All rows are made from the same 4 directions, up to rounding. Whole rows:
[[ 10.9  -1.9  31.3   1.2 -38.6 -14.4  17.6  -2.3  43.0  17.1  26.4   0.2
   -0.4 -31.6   0.1  -1.2 -49.1 -36.8   5.9]
 [  2.0   2.8  -3.4  29.0  11.5 -10.9 -24.3  -1.8  -9.0   7.2  -1.0  -8.5
  -22.7  13.0   4.0   4.6   7.6 -10.3   0.6]
 [  8.0   1.0 -17.7 -21.8  -2.7  18.2   7.7  -9.0  17.7   7.8  -8.7   5.5
   21.5 -14.5  20.1  14.6   7.9  27.7  19.3]
 [  5.6   5.0  16.6  48.8  24.7  -8.5 -22.6  -2.3   5.3   6.9   7.0  -2.3
  -14.9  -2.2   0.8  -3.8 -34.4 -28.8  21.3]
 [ -6.1  -5.5 -10.3 -44.9 -28.7   3.3  23.0   3.8  -4.5  -6.6  -2.6   1.1
   10.4   2.0  -4.6   1.0  28.7  19.9 -25.0]
 [-26.5  -1.9  13.0   5.3  42.9   6.0   5.3  19.8 -54.8 -44.3  -9.2   8.8
    6.5  29.1 -41.8 -36.2   0.1  -0.5 -23.3]]

The start of a row, then its end:
[-20.8  -5.6  -1.8  -8.2  -9.5 -20.9  -3.0  16.3 -49.6 -20.4  -1.7 -10.6
 -28.5  40.3] : [-30.0 -15.3  45.2  -5.5 -56.8]
[  5.5  -1.0  26.7  15.7 -23.5 -19.3   3.1   0.9  21.6  11.4  21.1  -4.2
 -14.0 -13.4] : [ -5.5  -4.3 -34.2 -37.7  -2.7]
[-15.7  -7.5   2.7 -38.9 -26.7  -6.3  24.7  13.0 -22.1 -19.0   2.1  -0.1
   1.4  13.5] : [-24.4 -13.8  25.3   4.8 -43.8]
[ 19.2   5.4 -22.2  16.1   0.2   2.8 -23.8 -17.2  25.7  30.3  -5.5  -6.9
  -7.9  -9.7] : [37.1 29.8 10.2 11.3 30.2]
[ 11.2   8.4   5.9  44.0  47.2  15.2 -20.0  -9.4  16.3   6.4  -4.1   7.8
  11.3 -15.7] : [ 15.2   2.2 -43.6  -5.5  52.5]
[ -2.1   4.0 -13.9 -11.5  50.3  41.8   9.3  -3.4  -4.3 -19.2 -22.2  20.3
  47.1 -10.4] : [  6.5  -4.4 -11.2  40.8  38.9]
[-16.9   1.4  -3.1  36.5  37.8 -14.2 -31.3  11.7 -56.3 -19.7  -9.9  -9.3
 -32.7  45.1] : [-22.6 -15.2  28.5  -9.1 -25.9]
[-10.7  -5.0  24.7  -0.8 -21.9 -21.8  10.8  12.7 -12.1 -10.3  15.7  -4.4
 -16.7   8.8] : [-27.7 -18.6  -8.6 -30.7 -34.7]
[ 24.3   4.5 -12.7   4.0 -13.3   7.7  -7.6 -19.6  48.5  34.5   1.8  -1.2
   7.2 -30.1] : [ 40.1  29.9 -12.6   8.0  40.5]
[  2.6   3.4  -8.1 -15.4  36.1  39.3  15.4  -5.7  11.5 -11.8 -15.4  20.4
  48.9 -21.6] : [ 10.3  -1.5 -22.4  34.2  42.2]
[ 12.3  -0.5  -0.8 -10.4 -29.7  -3.5   6.3  -8.2  31.5  20.3   8.4  -2.6
   0.9 -19.2] : [16.8 14.8 -6.3 -2.9  8.0]
[ -6.5   1.2  21.7   4.4  32.8  19.1  16.9   5.9  -0.7 -22.4  -0.1  17.4
  31.2 -13.7] : [-16.9 -22.8 -46.5  -3.6  21.2]
[ 18.5   6.6 -24.8  27.6   8.6  -0.3 -34.1 -17.1  17.8  30.5  -7.7  -9.8
 -16.4  -1.9] : [37.2 30.4 15.8  9.5 29.5]
[  3.5  -3.0  14.8 -28.6 -23.8   8.4  31.6  -0.4  28.7   0.1  10.3  10.0
  26.2 -28.2] : [ -1.5  -4.0 -29.6  -1.8   7.0]
[ -7.1   2.4  27.9  44.5  30.5 -11.0 -13.6   8.5 -16.2 -12.5   8.1   0.6
 -14.0   8.9] : [-22.1 -22.0 -36.2 -35.2   2.2]
[ -3.4   0.2  -1.6 -20.1  18.7  25.1  18.7   0.7   1.5 -15.1  -8.9  14.8
  34.8 -11.7] : [ -2.2  -7.4 -12.8  22.2  16.9]
[  6.9   1.8 -26.6  -2.4  -2.8   1.6 -15.9  -8.6   0.4  14.3 -10.4  -7.3
  -8.8   7.2] : [21.4 20.7 34.8 20.5  3.6]
[  0.0  -1.1 -13.5 -13.9  -9.7   0.4   0.0  -1.5  -3.4   2.9  -4.9  -3.1
  -2.1   5.4] : [ 5.7  7.7 24.0 13.3 -8.4]
[ -5.9  -1.6 -10.6  -6.6  -3.9  -5.5  -4.9   3.3 -18.8  -4.0  -5.1  -5.5
 -11.1  17.2] : [ -4.1   1.0  29.5   7.4 -19.7]
[  4.3  -0.8   9.3  -3.2 -15.1  -3.5   7.8  -1.4  16.6   6.4   8.6   0.6
   2.0 -12.3] : [  1.5   0.8 -15.7 -10.1   2.7]
[ 16.2   1.4  -4.7  17.8 -33.1 -23.3 -20.2 -10.7  25.7  34.6  11.6 -16.5
 -32.4  -4.6] : [ 23.0  23.9   8.5 -18.9   0.1]
[ -5.5  -3.5  28.9  -4.6 -15.0  -8.2  20.3   8.6   6.0  -9.2  15.8   4.3
   4.1  -9.8] : [-21.1 -18.2 -32.6 -25.7 -11.8]
[ 10.0   5.5   8.5  40.1  20.7  -2.5 -20.6  -6.8  14.3  12.6   4.0  -1.3
  -8.2  -8.3] : [ 10.9   4.2 -29.6 -18.0  28.9]
[  5.0   5.2  -3.5  -3.1  46.1  40.9  11.1  -7.2  15.8 -10.5 -14.4  21.9
  50.1 -25.6] : [ 12.0  -2.6 -36.1  28.8  53.4]
[-10.8  -0.9  28.1   3.0  22.6   9.5  19.2  10.6  -7.4 -25.3   5.0  14.2
  22.1  -7.6] : [-26.4 -28.2 -43.3 -13.6   5.0]
[ 21.8   3.1 -23.3   8.7 -28.1 -10.9 -23.3 -17.9  31.8  40.9   1.5 -14.9
 -22.5  -8.2] : [39.8 36.9 23.3  4.0 14.1]
[-19.1  -3.6  16.0  -4.5  12.5  -2.4  12.0  15.9 -33.2 -29.6   0.5   4.8
   2.1  17.1] : [-33.8 -27.3  -2.9  -8.4 -26.5]
[ 15.8   7.2  -1.3  30.5  27.1  13.0 -16.3 -13.2  27.2  16.2  -2.6   4.7
  10.0 -20.4] : [ 24.3  12.1 -32.2   0.0  48.9]
[ -7.4  -2.9  -1.1 -18.4  -6.5   1.3  11.2   5.4 -11.2 -10.4  -1.8   1.7
   4.7   5.9] : [-10.0  -6.3  11.8   7.0 -16.0]
[ 21.5   2.4 -15.1 -13.6 -23.2   9.9   2.7 -17.7  46.9  30.6   1.0   0.3
  13.1 -30.2] : [37.1 28.9 -4.3 15.3 31.6]
